The rows are grouped in 4 different ways at once. Each group adds its own fixed numbers to the row, and there is some noise. The rows also spread widely along 15 directions, which tell nothing about the answers.
(in the rows, 128 means zero)
Some rows, each with its group in each grouping after it:
[ 53 105 112 124 108 130  66 110  73 107 142 171 139 100 113 158 134 114
  93 157 119 123 175 121  93 164 123 142 121 113 117  87 123 139  87 111
 101]	k692 k223 k381 Vimes
[112 136 110 144 106 128 146 169 108  79 118 160 149 143  83 112 162 165
 102 160 140 170  82 134 120  99  72 100 201  93 114 131 119 106 151 122
 107]	k692 k889 k411 vurum
[ 93 109  89 144  72 136 104 157  76 118 111  98 108 201 157 196 140 119
 102 111 132 134 107 119 130 117 111 129 161 158 138  48 114 108 166 131
 117]	k40 k223 k638 fodu
[139 104 134 169 158 111 141 123  89 154 112 106 126 149 136 161 209  79
 126 152  82 164 141 124 123 131  99  95 147 160 114 113  68 139 185 168
 150]	k40 k452 k897 fodu
[ 75 113 149 167  98 141 128 144 111 100 111 144 196  44 109  94 138 141
 111 160  87 121 173 134 106 157  96  94 176  89  69 142 143 153 112 120
 130]	k802 k452 k638 bov
[ 74  93 112 120  63 126 122 141 112 119 102 104 154 118 118 162 143 160
 101  92 141 136 106 116 117 129 117 119 133 126  97 123 133 128 110 119
 149]	k802 k889 k887 vurum
[ 71 110  98 111  99 145  91 101  25 120 173 162 148 123 104 104 123 138
  62 122 146 130 119 108  78 108 149 115 109 156 119 108 132 154 129  90
 134]	k692 k452 k381 bov
[149 131 135 158 149 125 146 119 119 106 112 143 114 187 106 124 153 129
 117 135 128 140 124 155  91 162  92 151  85 100 129 110 123 127 103 122
 140]	k692 k452 k887 Vimes
[105 127  66  87 112 150 142 146 125 115 170 142 127 137 122  72 127 144
  95 151 119 110  98 126 127 111 159 125 151 124 164  83 167 154 131  82
 135]	k802 k223 k429 bov
[ 90 110 163 102 109 134 102 138  89 156  90 150 143  58  91 157 119 147
 173 147 121  90 119 101 189 172 151  99 114 201 109 166 155 170 120  63
 123]	k692 k889 k411 Vimes
[125 124 132 152 118 114 139 118 139 150  86 149 119 133 129 139 142  89
 155 111 105 136 145 127 150 139 141 113 185 129 123 145 147 103 152 136
 107]	k802 k452 k429 fodu
[113 108 111 168 110  84 150 145 167 130 139  96 110 128 180 138 127  58
 158  92  97 135 166 172  78 196 121 166 134  98 133  85 146 121  82 159
 178]	k40 k452 k897 vurum
[162 122 158 156  55  73 170  87 164 115  79 122 101 158 174 188 187 152
  88 128  54 211 124 123 252  99  93 140  95 169  83 136 176 103 154 128
 114]	k40 k452 k897 fodu
[ 89 131 145 149 109 117 106  97 123 134 101 129 133 118 131 155 104  98
 164  99 137  84 145 142  92 185 138 137 101 136 121 115 149 128  86 140
 116]	k802 k889 k887 bov
[ 87 124  99 120 103 118 113 143 124 149 153 106 130 110 141 123  96 110
 147 105 124  94 114 121  94 127 172 126 152 145 135 105 129 118 112 136
 145]	k40 k452 k887 vurum
[ 76 127 114 125 115 104  90 105 110 127 158 126 145  78 123 149 135 111
 125 153 122 142 137 120  99 135 119 130 127 134 116 117  99 122 106 157
 118]	k40 k889 k381 Vimes
[138 155 146 155  85  54 137  55 193 102 133 157 100 118 164 148 130 101
 115 120  91 202 168 149 165 124 121 184  95  94 107 141 174  74  80 167
  83]	k40 k889 k887 fodu
[137 147 118 143 126 154 123 135 103 109 161 140 128 121 135  68  49 120
  95 105 131 128 162 150  93 135 149 153 124 104 116 143 132 140 105  75
 144]	k802 k889 k887 Vimes
[152 151 142 149 150 174 123 129 122 102 103 129 138 167 127 118 130 148
 105 148  96 114 138 122 147  99 144 107 138 138 110 125  99 122 175 125
 104]	k692 k452 k429 bov
[110 107 111 130 104 136  91 132  75 111 116 107 125 165 119 195 153 148
  85 128 147 168  98 109 127 107 100 120 118 166 101 116  72 120 157 124
 127]	k692 k223 k381 vurum
[130 126 143 141 151 126 126 146 137 113 106 136 122 140 104 139 138 151
 135 196 121 138 112 126 120 164 103 149 115 116 102 130 102 122  89 128
 121]	k692 k452 k887 bov
[150 158 118 115 136 106 137 115 141 120 141 168  95 149 107 110 111 123
 143 144 143 146 103 144 143 136 134 154 109 132 159 145 156 117 108  97
 108]	k692 k889 k887 Vimes
[134 138 106 115  60  88 161 170 145 117 141 132 116  99 117 123 107 146
 138 132 150 199  67 139 192 117 105 128 180 156 125 177 169 112 140  81
 130]	k40 k889 k381 vurum
[116  84 134 111 113 102 133  90 163 135  90 115 133 122 135 179 210 134
 104 132  86 186 155 104 181 127 135 138  88 145  99 134 111 131 131 158
 141]	k40 k889 k638 bov
[131 150 104 132 104 124 143 161 186  97 146  92 147  94 167 119 149 137
 124 158  64 148 133 137 175  89 124 111 188 119 125 120 122 119 169 146
 127]	k692 k452 k897 Vimes
[160 129 105  92 135 133 165 170 128 160 143 119 103 151 127  84 113 157
 122 145 106 125  67  97 174  86 179 119 131 170 130 136 131 136 148  81
 156]	k40 k889 k887 fodu
[157 158 114 135 104  99 165 101 126 142 141 150  93 154 147  93 113 117
 129 128 101 130  94 138 167 104 152 129 116 171 141 130 190 127 141  97
 128]	k802 k889 k887 bov
[ 95 117 142 136 138  97  82  68  56 121 157 165 116  99 109 174 157  96
 116 171 135 171 146 130 112 182  93 152  61 159 126 123 117 160  91 119
 108]	k692 k889 k411 fodu
[144 148  92  86  98 100 159  72 172 139 131 128 130 121 117 138 194  95
 149  80 141 185 121 150 204  91 140  95 164 164 202 171 170 135 219 127
 103]	k802 k452 k887 Vimes
[139 139 106 134 112 120 162 144  86 125 194 129 143  82 113  57 102  75
 136  84 164 172 127 172  92 152 117 109 150 131 153 162 154 167 157  80
 162]	k40 k889 k381 fodu
[111 113 126 142 123 116 113 111 123 121 120 122 128 120 129 175 154 101
 124 144 120 162 162 142 135 170 103 141 128 133 130 131 114 145 125 127
 123]	k802 k452 k887 vurum
[ 92  90  88  73  82 121 148 153 119 130 171 116 137  99 116  90 122 165
  92 105 145 151  85 115 113 129 146 145  95 124 119 120 156 154  84  82
 179]	k40 k889 k381 fodu
[ 89  94 133 116 148 152  95 111 113 144 104 100 152 121 121 163 163 133
 112 126 106  95 150 101  97 145 147 116  90 127  99 102  79 149 113 146
 134]	k802 k223 k887 fodu
[142 118  70 105  98 110 141 162 151 100 158 132  98 163 138 113 109 120
  93  91 170 225 114 141 121 110 129 177 171  82 138 146 119  85 127 111
 134]	k692 k889 k381 fodu
[110 116 131 154  97 138 147 180 126 111 104 101 148 121 137 150 154 108
 151 137 101 115 149 152 147 178  96 102 172 122 132  86 144 155 152 112
 127]	k40 k223 k887 fodu

New rows, each followed by its group in each grouping:
[114 113 105 138 120 109 109 150 125 110 137 119 113 139 142 169 162 142
  96 198 100 190 115 112 145 122  93 156 148 121 107 107  88 107 119 144
 118]	k692 k452 k638 fodu
[138 149 111 145 113  71 179  69 192 113 141 135 134 143 143  86 193  97
 118  91  92 169 130 153 103  80 134 124 127  81 133 117 154  85 135 204
 130]	k40 k889 k887 bov
[125 125 108 152 114 124 166 147  92 159 126 103 120 170 132  83 111 130
 138  95 121  78  55 130  62 119 139 108 117 153 108 100 144 125 122 124
 186]	k802 k452 k381 bov
[151 162 132 139 137 104 122 116  99 122 180 143 121  80 122 118 117 111
 129 184 110 176 115 136 168 116 114 112 125 181 123 173 119 149 156  99
 117]	k692 k889 k381 vurum
[151 124 145 137 132 155 140 124 154 128  81 119 147 129 123 116 127 145
 108  89 103 146 164 126 152 110 144 116 140 116  87 178 104 119 161 120
 134]	k802 k452 k381 Vimes
[129 129 145 144 129 116 133 118 127 130 111 189 116 130 116 102 110 125
 108 143  87 137 158 116 144 127 156 137 133 118  90 146 146 110 103 107
 110]	k40 k889 k381 vurum
[157 128 124 136 158 125 148 106 136 136 148 118 126 129 141  92 140 119
  91 118  86 155 145 125 120  96 154 128 103 124 103 152  98 137 136 131
 163]	k802 k889 k887 vurum
[131 162 113 158 156 139  97 130  78 106 163 134 115 157 114 129 105 128
 102 202 130 152 111 131  96 114  89 138 142 140 125 109  65 112 139 135
 100]	k40 k452 k381 Vimes
[103 107 129 107 147 111  82  70 107 154 146 152 124  54 126 171 150  60
 140 163 119 176 195 121 171 179 154 137 126 181 140 168 112 170 137 111
 111]	k802 k889 k429 bov
[ 82  72 138  83 106 158 109 131 126 134  88 123 162 101  93 156 143 151
 117  84 154 131 162 107 137 173 158 133 106 121 113 146 122 158 106  98
 134]	k40 k452 k887 fodu
[150 137 118 142 117  88 125 103  92 139 135 164  84 164 133 151 132 100
 111 133 122 187 113 121 163 100 139 137 135 174 127 152 127 103 153 111
 115]	k692 k889 k887 vurum
[111  93  82 106 166 139 159 145 154 120 136 153 143 152 113  62 199 117
  91 135  83 125 154 125  72 118 162 119 150  55 129  83 117 133 124 145
 158]	k692 k223 k381 bov
[ 99 152  81 138 105 140  67 102  72 131 181  93 102 150 183 163  72  62
 128 105 144 107 141 144  99 128 159 142 129 194 172  73 113 134 162 128
 113]	k802 k223 k638 bov
[159 137 138 107 145 106 135  97 143 160 108 132  92 157 103 148 130 142
 151 134 138 149  80 115 161 124 140 143  75 183 126 164 119 111 123 122
 126]	k40 k452 k381 Vimes
[110 125  89 108  85 137 121 122 114 106 144  88 133 152 130 150 134 124
 115  77 180 162  98 141 115 120 125 131 126 154 157 109 117 131 160 128
 139]	k40 k889 k429 bov
[118 124 124 140 105 154 127 127  92 114 138 112 154 125 134 100 116 137
  87 102 116 133 134 123 112  98 147 107 132 144  99 122 112 137 156 116
 150]	k40 k889 k429 bov
[113 134  97 130 130 103 104 123 152  98 143 119 100 148 142 196 157 113
 117 201 120 183 135 141 147 158  84 175 131 119 151  93  99 123 106 147
  96]	k802 k889 k887 vurum
[100 134 139 120 117 136 111  90 135 121 110 151 147 126 115 122 130 137
 111 104 108 103 160 117 123 115 165 125 104 115 117 119 134 119 115 137
 104]	k40 k889 k887 Vimes
[150 127 102 132 135 130 123 105 123 114 115 127 109 206 139 153 167 115
  79  86 124 187 138 121 132  70 144 128 133 128 126 128  74  92 189 154
 120]	k692 k889 k381 vurum
[ 69  82 114 105  83 160 109 117  78 138 131 135 149 124 133 110 106 130
  85  51 124  86 165 111  93 146 192 134 102 128 117  89 166 156 102  83
 156]	k40 k452 k429 fodu
[ 63 131 103 119  73  77 122 123 202 132 123 139 135  86 142 138 125  95
 176 100 118 121 137 131 111 141 153 141 195  80 135 110 173  65  87 187
  87]	k40 k452 k381 fodu
[ 87 100 121 132 102 132 124 112  46 131  90 184 131 158  70 142 165 135
 101 133 147 119 114 123 112 155  98 106 128 138 127 108 156 149 121  78
 117]	k802 k223 k887 Vimes
[142 166 159 134 142 135 102  86 107 130 142 158 115 113 114 104  60 109
 155  99 144  90 132 146 106 153 159 135  61 159 123 156 149 136  96  92
 115]	k692 k223 k897 Vimes
[ 96 139 104 105  57 121 102 141 111 130 146 117 118  93 129 154  52 127
 155  99 178 131  91 138 158 155 137 139 149 187 147 157 175 134 123  67
 115]	k802 k452 k381 vurum
[160 142 122 139 142 126 149 127 137 143 125 136 109 171 125  89 110 139
 109 115 107 135 105 114 123  73 170 124 135 133 106 146 111  94 140 133
 138]	k40 k452 k887 vurum
[116 108  89 111  65 117 142 178 147 101  97 108 119 167 121 170 152 160
 119 106 160 178  66 125 162 110 105 131 180 127 130 127 130  95 149 113
 135]	k692 k889 k429 vurum
[ 73 138 122 160  67  92 117  82  67 126 155 165 136  88 128 125 121  93
 126 130 113 112 141 154 107 165 104 125 121 147 140 101 203 150  99  98
 118]	k802 k452 k887 Vimes
[131 158 102 139 162 110 133 111 126 157 160 143 110 144 124  87 123  82
 156 135 119 113 101 124  84  97 163 113 172 130 155 113 114  91 146 168
 109]	k40 k452 k429 fodu
[ 95 105 137 145 104 100 109 111 110 132 108 161 119 132 141 145 132 127
  94 124  88 143 149 100 115 126 145 150 112 109  68 119 127  93  82 139
 121]	k692 k889 k381 fodu
[144 124 110 134 149 152 128 139 130 127 111 137 101 212 136 117 113 142
  86 123 102 123 138 109 115  96 173 152 133 111 118 100  95  97 129 130
 126]	k40 k452 k887 vurum
[ 99  97  95  92  82 102 138 114 143 135 111 147 127 115 119 153 185 144
  98 126 109 180 110 101 190  97 142 116 161 145 125 143 152 124 146 112
 127]	k802 k889 k429 vurum
[ 68 100 114  83 115 155 115 131 112 151  69 182 143 144  64 138 149 153
 138 113 145  75 115  96 140 143 167  94 160 138 144 126 162 137 131  92
  93]	k802 k452 k381 vurum
[101  97 102  77 131 117 115 125 124 150 138 183 118  94  93 103 117 106
 124 117 152 163 152 112 130 148 175 147 151 124 138 166 134 131  99  89
 135]	k40 k889 k897 Vimes
[130 156 126 134 124 109 165 148 152 151 152 137 134  79 126  61 104 111
 174 144  83  89 116 143 137 135 152 101 157 141 137 136 177 139 130 108
 143]	k40 k452 k381 Vimes
[143 190 114 160  94  89 147 104 176  96 168 110 120 108 168 104  95 100
 145 128 112 154 115 174 133 113 109 139 140 124 136 133 163 101 133 152
 106]	k802 k889 k381 bov
[125 178 107  96 123 183  88 113  91 101 190  83 143 118 119 112  50 145
 122  90 196 101  91 152 100 121 138 123  73 181 170 133 109 172 149  83
 126]	k802 k889 k897 Vimes
[114 171 131 145  82 152 132 140 136  93 119 131 137 146 139 110  71 148
 131 102 125  79 120 151 133 137 128 125 130 115 132  97 184 122 123 100
  86]	k802 k889 k381 fodu
[ 89  85 128 115 134 150 112 158 139 125  86 126 158 117 109 154 177 155
 108 153  87 123 156  96 136 138 140 112 152 108  88 121  88 132 127 135
 131]	k692 k452 k381 vurum
[163 149 174 179 168  88 141  82 127 158 104 140 121 122 114 136 154  74
 168 123 100 151 136 136 121 128 123  98 114 159  96 178  94 107 155 173
 123]	k40 k889 k381 vurum
[114 138 120 117  73  95 117  71 140 148 150 120 132  76 157 120  89 110
 112  43 118 157 134 119 143  76 186 124 114 160  94 186 150 103 135 133
 136]	k802 k889 k381 vurum
[100 100 135 120 154  95 111  43 103 136 133 193 108 136 104 163 200  85
 104 161 103 162 183 129 130 181 126 153  59 142 149 105 143 161  94 130
 111]	k40 k452 k897 vurum
[ 80 124 118 117  83 112 141 119 118  97 135 172 182  79  73  87 174 166
  89 120 128 159 101 119 107  83 110  80 164  89  96 156 150 116 130 130
 115]	k692 k889 k381 vurum
[119 174 123 127 155 124 112 108 179 136 141 121 128 112 126 116  98 117
 174 142 115  85 113 132 104 123 154 123 133 125 137 133 118 101 113 169
  93]	k802 k452 k381 vurum
[128 152 137 159 101 132 142 129  97 123 148  90 148 119 134  98  97 141
 128 105 117  98  97 146  95 117 117 107  99 155 111 117 138 142 134 117
 160]	k40 k452 k887 Vimes
[163 125  98 102 120 107 207 130 158 120 184  90 135 112 138  66 187 133
 112 109  99 178  93 156 148 109 118 119  90 130 155 121 161 178 155 110
 191]	k40 k889 k411 fodu
[126 149 158 139 168 165 109 104 137 136 111 123 159  94 120  99 101 125
 143 109 102  84 163 120 105 123 168 104 127 118  99 156  98 129 137 146
 105]	k802 k452 k411 fodu
[113 156 133 149  74 154 123  87  71  76 114 178 147 171 125 146 169 156
  62 141  76 126 153 129 203  84 114  82 127 165 140  89 184 151 207  85
  59]	k692 k452 k381 vurum
[133 131 140 156 120 110 128 120 115 139 115 126 109 159 136 130 106 144
 119 114 104 117  94 116 103 115 140 138  84 148  78 130 122  97  97 134
 147]	k692 k452 k381 vurum
[119 118 143 115 116  90 125  98 180 158  92 143 116  87 122 137 112 114
 156  91 122 150 144 119 144 147 159 151 116 123  92 191 139  95  83 134
 132]	k802 k889 k381 Vimes
[141 120 106  86 113 124 169 107 141 145 174 114 140  98 125  67 139 122
 113  69 125 155 123 137 136 110 171 117  92 143 144 154 164 164 147  96
 170]	k40 k452 k381 fodu
[139 170 123 179 116 117 150 133 132  98 150 130 134 122 157  93 119 112
 115 177  75 133 135 154 130 112 104 118 165 115 116 108 141 124 144 136
 113]	k802 k889 k887 bov
[135 145 120 102 171 125 118  99 118 134 168 170 102 131  98  99 117 118
 128 172 138 140 115 122 122 142 151 152  91 135 154 127 128 140  97 106
 104]	k40 k889 k429 fodu
[124 113  68  75  91  90 167 189 198 132 146 106 127  84 119 122 166 135
 146 153 128 209  86 125 191 104 121 124 221 122 150 162 129 111 158 122
 148]	k40 k889 k381 Vimes
[116 131 121 138 118 148 106 121  66 116 163  85 156  90 131 143 143 148
  85 169 112 154 114 125 133 112  85  99 114 182 106 133  81 175 165 109
 150]	k802 k452 k897 Vimes
[170 183 128 178  91 125 132  95  78 114 162  83 116 176 181 115  79 109
 109  61 126 130  94 151 114  62 145 112  89 195 118 123 124 112 190 130
 142]	k692 k889 k887 bov
[139 113 122 124 129 118 127 106 127 148 139 126 122 102 132 110 109 109
 110 109 128 178 145 127 122 131 152 145 118 142  96 184 110 130 122 115
 157]	k802 k452 k381 bov
